The first 8 rows are patterns. Each new row is the sum of 3 different patterns, raised or lowered, with some noise. Before adding, each is slid sideways (what falls off one end comes back at the other) and multiplied by a number that may be negative. Names go in the order of the patterns.
Known rows, each followed by the names of its patterns:
[8.4,-6.4,-1.8,0.1,6.5,9.3,-11.0,5.5,6.2,-11.9,-13.9,12.7,-6.7,13.5,14.2,-16.4,-7.0,10.5,-26.7,-6.1,-0.7,1.1,9.3,4.7,5.0,-5.6,-20.2,-6.5,-4.7,5.8,-3.6,-5.4,2.2,0.4,20.4,-6.7,13.8,-0.5,-12.1,2.9,1.5,13.0] => G
[5.8,1.9,0.6,-14.5,-17.2,12.1,16.2,-5.9,-11.6,1.8,13.7,-5.6,1.2,-2.3,2.6,-5.8,-8.3,2.8,10.6,14.9,-8.9,19.5,-9.3,20.7,6.8,-19.1,-3.3,0.6,6.9,18.5,-0.7,-19.1,-9.8,-8.3,-6.5,17.6,-16.7,1.2,23.6,-3.7,3.5,-5.2] => N
[8.7,2.4,13.9,-12.7,-7.8,-2.9,4.7,0.7,-3.8,-6.7,12.6,-27.4,-7.8,0.3,-10.8,-13.6,1.0,17.9,-1.5,-0.2,12.5,10.8,14.5,-14.4,0.8,-17.7,0.4,4.8,16.9,3.5,0.3,-5.9,-15.2,-2.9,9.4,8.8,-1.1,14.0,-16.9,2.2,1.0,-3.3] => S
[-4.3,-20.3,-4.3,-12.4,10.7,-0.5,-2.4,16.1,13.0,-5.0,-14.4,-12.5,-1.3,-2.3,-20.2,-1.3,21.2,6.1,2.8,-19.3,-4.8,1.8,20.1,21.9,15.3,-2.4,22.8,-6.8,3.1,0.2,15.4,2.6,2.0,1.3,6.0,2.6,0.9,-21.4,28.2,4.1,-0.9,2.6] => L
[-1.7,-11.8,-11.0,5.8,-5.6,-1.2,-0.9,10.6,11.1,-14.9,4.4,-8.0,0.5,-2.7,-14.8,-9.9,22.0,-13.6,1.2,12.7,-1.2,0.4,18.6,-10.0,-17.9,-13.4,-8.3,-4.1,-0.6,-1.0,5.6,-4.4,0.6,-2.5,4.7,4.2,1.4,-20.8,-5.6,-7.2,8.8,7.4] => E
[10.5,-5.9,-10.8,5.2,7.5,5.5,9.4,-4.9,3.5,11.4,-7.7,-1.7,3.4,-4.6,23.3,-8.9,-11.9,-11.5,5.7,4.6,5.1,-1.6,9.6,14.4,0.2,16.3,4.4,-7.7,3.9,-1.0,3.5,8.0,7.4,-1.0,-4.6,-9.2,-0.7,-6.8,19.6,-17.5,7.9,-26.9] => H
[-9.4,-17.3,7.7,8.7,9.9,2.8,-12.9,-17.4,15.0,-16.9,-4.9,4.5,1.9,11.1,10.0,-6.5,16.3,20.1,1.7,9.8,-5.6,15.7,11.9,13.0,-13.8,20.3,6.9,-16.8,11.5,-8.7,-11.9,11.1,-4.9,-1.3,-5.9,14.8,-4.5,6.8,-4.0,8.4,9.5,-13.2] => J
[3.0,-3.7,-1.6,0.7,-7.9,-17.8,1.5,-5.8,5.8,-1.9,-6.5,-13.9,-8.8,11.8,1.8,2.0,8.8,0.2,-13.6,-17.3,-2.0,14.6,-9.9,-5.6,1.4,-9.2,-18.5,8.2,-2.2,3.8,-7.0,-12.4,-6.7,-0.1,7.2,-10.2,-20.6,3.8,7.7,3.6,1.2,4.4] => V

New rows. What belongs after each?
[-2.3,-6.2,-12.0,-2.9,-4.0,-19.5,0.8,-17.6,-1.1,-7.3,-21.6,-31.2,22.3,-26.0,12.0,3.2,-15.0,-7.8,8.6,-33.4,-27.3,-22.3,-12.0,-8.4,-11.4,-3.4,-6.0,-24.5,-9.3,-24.2,1.6,-1.9,-4.3,-25.2,-14.0,-5.8,-4.5,-0.2,-16.2,-23.7,-22.3,-5.0] => G E H
[-13.1,-16.3,23.7,-10.9,-20.1,6.3,-4.6,-4.9,-26.4,-8.3,-21.1,-7.6,-18.5,10.1,-5.8,-20.1,-19.4,-38.6,-0.9,11.3,5.3,-15.1,6.4,-29.4,-17.7,-20.7,-26.3,5.4,-18.5,-3.6,-26.0,-30.2,-19.5,-8.4,-26.6,-16.9,-17.4,3.5,-35.7,-18.9,-6.4,-35.6] => S L H
[1.8,-11.6,-1.3,-9.4,5.7,-7.0,-17.1,6.3,-1.1,0.5,-2.6,-9.4,-6.3,21.5,-18.0,-1.1,5.7,-14.8,2.8,-6.2,-4.6,-1.8,-8.6,11.0,8.0,15.1,-10.9,1.4,0.6,-6.7,-8.9,18.0,15.2,-6.1,-14.0,-10.4,-1.7,11.5,6.1,1.4,10.2,-11.5] => N S V
[-3.1,7.2,13.9,2.4,8.0,-3.0,-21.8,-2.0,-0.8,-6.3,-13.7,9.5,14.1,-3.6,9.0,12.0,3.2,0.1,-14.2,12.6,-7.1,3.3,3.4,19.9,13.1,-11.5,-10.3,-4.4,16.8,4.2,13.0,-16.9,-5.1,-9.5,9.2,-13.8,19.1,12.0,3.6,5.9,-16.8,-8.6] => G S L
[-6.6,-16.9,-9.8,22.8,16.2,-24.6,-6.5,1.9,18.2,-0.7,13.2,3.2,1.9,-7.7,-12.1,-1.3,3.8,21.4,-11.7,30.0,-15.4,18.7,-0.4,-23.7,10.3,5.2,15.8,20.5,-1.7,-26.9,-18.1,-6.6,3.7,9.3,-12.9,-7.2,15.3,-15.1,6.4,-10.0,10.7,5.9] => N S V
[3.6,31.7,25.5,9.8,-22.3,-4.5,15.0,-14.5,2.7,17.9,12.5,19.4,19.1,19.7,24.1,23.1,2.5,18.2,6.1,42.1,20.8,0.5,-9.5,23.0,6.9,-3.4,26.7,20.5,7.0,2.9,19.6,13.8,-3.0,28.7,19.8,7.1,10.3,13.3,20.2,5.7,1.9,-7.1] => H J V
[-35.7,-13.4,-1.8,-38.4,-6.3,-44.3,-30.3,-11.2,-9.3,-2.0,-38.3,-46.5,-4.6,-18.6,-28.5,0.8,-12.0,-20.4,-3.1,-32.6,-32.4,-1.2,-11.7,-16.1,-43.4,-5.1,-3.0,6.0,-9.5,-10.6,-22.2,-25.0,-1.3,-22.0,-41.8,-21.3,-18.7,-21.3,-16.6,-3.6,-18.9,-27.3] => N J V
[-5.1,-2.8,7.2,-15.9,-7.2,-29.8,-0.8,8.8,-27.4,-34.9,-9.5,10.8,-8.9,1.2,-10.7,9.9,-9.5,-39.4,-16.4,-16.7,23.0,-5.6,-1.0,-37.0,-21.6,-19.7,-14.1,-41.2,13.1,-5.1,-1.2,-19.6,-14.3,-18.4,-26.4,-18.7,-4.2,-27.6,3.6,-33.5,-7.4,-8.7] => N S L
[11.0,-6.6,21.9,-23.0,-16.3,4.5,-12.2,14.3,27.9,-4.5,12.3,-3.2,10.9,6.4,-26.6,11.5,13.0,8.2,13.1,14.1,-6.7,0.6,7.8,-20.4,-14.8,-12.3,0.3,13.6,-1.4,2.4,-13.7,-16.4,-8.7,-32.9,17.1,-0.9,29.2,-15.5,-6.6,-2.7,-2.2,-19.7] => S L H
[-10.0,-1.8,1.5,-3.3,-10.8,12.1,-1.3,-23.3,19.5,-1.1,8.2,0.9,-7.4,-17.2,15.2,17.9,11.2,-21.4,10.2,4.6,-4.6,2.9,5.9,-1.8,7.6,-17.1,-14.1,-0.5,-15.2,6.0,-27.7,-2.7,-19.6,10.2,-14.8,-10.4,19.0,-16.8,3.5,18.3,-7.6,-1.2] => G J V
[-18.3,-6.1,14.9,-24.2,-5.7,-13.8,-4.9,12.9,11.7,-10.0,-5.2,-15.9,-10.4,-5.5,-3.5,-14.1,-3.0,-7.6,-8.0,9.4,1.4,9.0,-6.3,-7.4,-3.2,8.4,2.7,-10.6,-18.9,-2.9,0.8,11.9,3.7,-27.1,-11.5,1.8,-23.9,-10.0,-1.2,-9.0,20.3,9.1] => G N J
[-5.4,-10.5,17.3,-13.2,17.3,-17.1,0.7,12.2,-3.5,-8.6,-10.7,-7.0,12.4,-4.1,-8.2,14.4,7.0,-16.6,7.5,-17.7,-8.3,17.4,14.4,-14.2,9.7,5.3,2.1,-4.3,-17.3,-7.0,-15.1,2.2,22.0,-1.0,-2.9,-3.6,1.9,1.4,1.4,5.2,-7.3,4.2] => G H V
[0.1,18.5,6.9,23.5,29.4,28.8,19.5,15.5,-0.3,9.8,26.8,9.3,24.3,21.7,13.7,31.8,15.5,-14.1,27.2,-3.1,17.2,14.4,18.8,29.7,36.7,23.5,12.7,16.6,17.7,39.6,11.5,14.8,30.2,20.3,9.5,21.6,32.1,17.3,22.5,2.0,-3.1,31.8] => N S J
[14.2,-13.3,-18.9,9.0,-11.4,-26.6,12.5,-3.9,-24.5,-17.6,-20.7,-22.7,-2.3,4.3,-4.8,-2.8,-16.3,10.8,-7.4,-27.8,-11.9,-17.6,-9.4,-0.9,-10.3,-17.7,1.7,-5.9,-24.3,9.0,-35.1,14.1,7.6,1.6,-3.7,-13.8,-11.7,-12.2,-26.8,-26.1,-12.6,-15.0] => N E H
[12.3,19.4,30.4,12.5,9.7,-14.9,18.2,2.1,21.8,13.7,35.9,6.9,-3.8,2.9,0.4,-4.9,19.6,11.0,-7.5,10.1,-4.7,14.9,6.2,-3.7,3.4,15.1,12.8,-0.3,4.9,-12.3,21.9,22.5,3.2,7.3,25.7,-11.1,-7.4,11.7,-3.3,-5.5,-5.8,22.6] => S J V
[-16.6,6.7,-2.0,-13.5,1.0,-45.0,-20.9,7.1,-0.5,-18.1,21.9,-4.9,-1.7,-28.2,-25.0,-0.3,-29.7,-12.8,2.2,4.1,12.1,-5.5,-24.9,16.2,-12.7,-37.9,-25.7,-10.3,-19.4,-0.6,7.9,-17.7,-22.6,-26.7,-14.5,-24.0,-10.3,-10.1,-15.5,-25.9,-11.1,-19.4] => G L E
[9.4,-16.3,-15.2,-18.5,-25.8,-12.5,-27.8,-26.4,-10.9,-27.8,-14.5,-2.4,-12.9,-14.0,-19.2,-21.1,-13.7,-2.6,-12.6,-20.4,-23.3,-10.1,-30.8,-1.2,-11.9,6.1,-27.5,-15.0,-9.3,-17.9,-19.9,-12.4,-6.4,-14.2,-19.2,-19.0,1.1,-6.3,-10.3,-14.2,-28.0,1.1] => H J V
[-1.5,-13.1,-1.8,-9.8,-27.6,1.7,3.5,21.7,-20.2,-5.7,9.2,6.4,9.5,-12.2,-13.3,13.2,4.3,-1.6,-3.2,17.0,-2.8,25.9,-27.5,-31.8,32.7,26.7,8.8,5.6,3.5,-7.6,0.5,4.7,19.1,-9.1,19.8,14.9,-8.5,11.3,-29.3,4.2,-4.5,-19.9] => G N J
[-25.1,-10.1,-21.8,-12.5,-14.9,-30.3,-11.0,7.5,-0.5,-16.0,-29.3,-14.3,-3.3,0.5,0.2,-12.4,7.9,-23.9,-11.6,-17.7,-24.8,-4.7,-3.1,-3.7,0.1,-12.1,0.4,-8.1,-40.3,2.8,-6.1,-11.6,3.3,-9.0,-31.4,-0.4,5.6,0.4,-11.3,-9.4,1.7,-10.5] => L E V
[14.9,7.7,3.6,4.1,23.4,-1.1,-19.1,1.4,10.3,26.0,7.3,-5.8,-20.4,-14.6,-2.5,4.8,-26.4,9.6,-5.5,1.5,-14.3,-0.9,8.4,-10.1,4.7,0.4,1.0,35.1,-12.8,-21.8,11.9,-4.7,0.1,27.6,7.9,1.7,-6.9,17.0,20.8,-11.6,-13.2,4.9] => L E V
[-14.0,3.9,3.3,-9.2,3.1,6.2,-8.4,19.9,-5.2,10.7,9.4,-2.6,-11.7,-25.9,5.7,22.4,7.9,5.2,-17.0,-4.2,9.2,-8.6,3.6,18.5,-1.1,-6.2,8.0,-3.4,16.3,8.5,-19.4,24.4,2.2,32.2,14.7,16.3,-19.4,17.8,8.5,-10.0,18.6,-17.1] => S J V
[22.2,-2.8,23.1,-12.3,15.5,5.3,-4.1,7.0,-0.2,9.8,13.1,13.2,-24.8,1.7,13.5,-2.0,25.4,0.2,4.9,33.9,-1.0,26.7,-1.2,15.0,10.3,16.9,-8.8,-19.5,25.3,26.3,5.7,-10.7,-2.1,21.4,0.8,24.4,14.9,-0.1,5.0,1.8,8.5,19.3] => N S J
[-9.2,-12.5,-3.3,-33.9,-9.9,-16.8,-12.9,-1.7,11.2,-14.1,-11.8,-18.1,-16.6,-2.9,5.6,5.4,-32.8,10.1,-29.2,2.9,-16.8,-0.4,14.1,-11.6,-15.6,-16.7,-19.2,-10.0,-3.2,-5.5,-14.3,-12.6,-6.7,-23.2,-21.8,0.1,-10.1,-18.2,-6.4,13.6,-17.5,-15.2] => S H V
[3.2,18.2,3.2,-18.7,-3.1,-20.9,20.0,-4.6,0.8,-4.9,24.8,12.4,-0.6,-5.0,2.0,-8.8,3.9,-8.9,-23.9,-0.1,12.0,-9.0,4.4,-20.6,10.5,-1.6,5.2,5.0,0.2,-5.1,5.3,-5.3,-17.7,-5.8,-19.6,19.2,-4.7,3.6,6.0,-19.2,-22.8,1.7] => N H V
[7.6,-12.8,-1.5,-0.9,10.6,30.4,14.1,11.0,-1.1,1.0,11.0,12.0,1.4,-25.5,7.9,-3.0,1.4,10.8,10.6,22.7,-4.2,-22.8,11.5,6.5,8.7,6.4,7.7,-4.6,-9.1,-11.5,17.0,11.6,0.9,5.3,-12.2,-5.9,26.8,3.2,-11.0,15.2,5.7,0.0] => G L V
[-8.5,-20.6,5.5,18.7,3.6,-9.1,-12.9,-20.3,12.1,-10.5,-6.7,-4.1,-9.8,-2.0,6.2,-14.6,18.1,11.1,-7.5,3.2,-4.3,13.1,8.8,8.3,-12.6,14.3,12.8,-26.0,3.6,-15.7,-11.6,7.7,4.8,-1.1,-3.5,1.7,-9.2,10.3,-9.9,2.1,11.9,-5.8] => L J V
[-3.6,14.7,11.0,-3.8,35.1,19.8,5.8,-5.8,-10.7,6.4,16.7,1.7,17.2,23.2,6.3,13.1,1.5,16.7,0.3,46.1,34.2,24.2,3.9,28.0,14.2,-0.7,17.1,23.5,7.2,17.9,10.8,4.1,23.0,17.8,-20.4,33.5,3.9,-7.8,19.1,22.9,8.8,13.5] => S L E
[-1.4,16.2,-3.3,5.4,18.0,-17.1,35.0,1.8,16.5,9.3,-19.1,1.8,5.1,3.7,-7.1,11.1,-10.5,18.4,9.5,-3.5,8.9,-31.5,6.8,6.4,30.0,-17.0,-0.7,-32.5,8.7,0.6,-9.2,6.6,-16.2,-9.3,17.5,13.3,25.5,23.8,3.5,-11.8,16.5,17.8] => N H J
[-12.4,-2.1,14.5,-27.8,0.2,4.4,3.4,30.9,8.4,24.9,-3.6,-38.0,3.4,-8.5,11.7,15.0,-1.0,-0.8,2.8,15.4,1.5,40.7,-6.4,-1.7,20.0,11.9,26.4,15.9,-5.5,14.0,8.2,-7.2,7.9,-2.8,14.2,11.7,-17.6,-8.8,23.4,2.1,16.1,19.5] => G N J
[-20.5,-13.2,4.9,5.8,-2.4,-30.7,-4.8,-14.4,-10.6,16.2,-3.7,-5.6,6.4,-24.0,10.5,-23.9,13.2,-20.6,6.0,-9.1,-13.9,-3.3,-1.7,-28.3,-13.6,-8.4,-2.0,3.5,-2.2,-16.3,-6.4,-29.4,-13.4,13.9,9.3,-0.3,-14.8,-1.2,-13.8,-5.8,-5.9,-16.1] => N S H
[-0.3,-2.2,-1.7,-19.1,-12.2,4.2,-1.3,-6.7,-7.6,2.6,5.4,-17.9,19.5,-10.0,-1.7,-3.1,-11.1,-19.8,-12.1,-1.8,3.1,-2.8,-14.3,-1.5,-8.7,-15.9,-4.4,-21.1,1.6,12.2,-4.4,-6.4,-14.1,-19.4,7.1,-17.8,-9.5,-11.7,-18.1,-5.5,4.8,-11.6] => S H J
[9.4,-34.9,-62.0,-50.3,-27.3,-27.8,2.5,-11.7,-6.3,-32.0,-37.2,9.8,-31.6,-35.1,-11.5,-16.5,18.4,-27.9,-21.1,-0.2,-4.0,-19.1,12.1,-23.8,27.3,-30.7,2.4,-51.1,-4.1,-27.8,-37.8,13.4,-6.5,-23.4,4.4,-5.9,-14.2,-33.9,-15.7,-25.9,12.6,-20.4] => L H J
[2.7,-21.0,-10.7,9.1,-2.0,-6.0,-1.6,10.7,-4.5,-32.4,-23.8,-12.2,-1.1,-25.7,9.8,9.0,10.7,-22.8,-33.3,-17.1,4.0,27.5,20.1,-0.9,-9.0,23.6,-23.1,20.8,-5.1,1.9,2.0,-12.4,-4.9,-7.9,11.8,0.2,-26.1,9.8,-3.1,-7.7,14.1,-31.0] => S L H
[-4.3,-4.3,-13.6,13.0,-3.8,20.1,-5.4,-16.2,-9.9,0.3,9.5,15.4,-24.5,-9.4,-9.9,-3.1,-1.9,1.1,-23.9,-7.2,8.1,-16.5,-2.9,-9.6,10.9,0.4,-17.9,-12.6,-11.8,-4.2,1.2,-9.0,-21.1,18.6,0.3,-9.2,9.4,-3.7,1.5,1.9,-12.3,-16.5] => N E J
[-9.7,-9.0,7.1,4.4,-18.2,-8.4,-8.8,6.2,-2.7,-7.8,-3.6,0.0,-25.3,-12.0,-2.8,1.6,-20.0,-5.9,7.8,-12.3,-16.8,-0.1,1.5,0.6,-16.1,-7.7,-18.5,-4.9,-1.7,-5.9,-14.4,-0.4,-2.3,-12.3,-7.9,7.5,0.3,-8.9,5.5,-7.2,-12.5,-13.1] => G S V
[21.0,-10.9,-20.1,-9.5,1.2,-0.7,4.9,-32.8,-6.4,8.0,-2.1,13.7,3.1,-3.7,-19.3,8.2,-16.4,-20.9,14.1,31.2,-10.3,-21.2,-2.7,9.3,-0.1,1.3,-14.8,-13.6,11.1,-3.8,-3.9,6.4,6.7,-12.1,21.3,-20.7,8.4,-3.5,-27.5,-3.4,10.2,1.1] => N E V
[-17.2,0.5,3.3,6.4,-2.1,-24.6,-15.6,-36.2,-15.3,6.4,-19.7,-31.2,-6.9,6.7,10.1,-6.1,11.3,3.0,3.9,-17.3,-2.9,-11.5,4.6,-7.4,7.3,-7.5,-5.3,2.9,-25.5,-5.1,4.6,-9.5,-15.1,16.0,-27.2,8.0,9.3,-28.4,-8.6,6.7,-16.8,-17.3] => G N S
[-4.1,-3.3,0.6,-0.7,14.9,4.7,1.9,12.4,-7.1,0.7,-0.7,-0.5,3.6,9.5,-2.6,1.7,-10.5,4.1,1.1,1.7,6.6,14.5,6.9,11.6,0.0,9.9,5.1,11.4,-0.3,7.7,2.5,1.8,13.1,5.3,4.7,16.3,-4.7,-4.2,3.4,7.6,6.7,0.7] => N S L
[-20.8,16.5,-5.2,8.9,7.0,14.6,-16.2,12.3,3.7,-16.2,17.3,1.4,-10.9,-15.6,7.0,9.8,-22.7,2.9,-13.6,-12.8,-5.8,11.7,15.7,-11.5,-12.6,-15.1,18.2,-1.4,12.1,-8.5,-15.6,-19.5,17.5,-15.8,-6.0,0.4,-1.5,-8.6,-2.1,0.2,33.2,22.3] => E J V
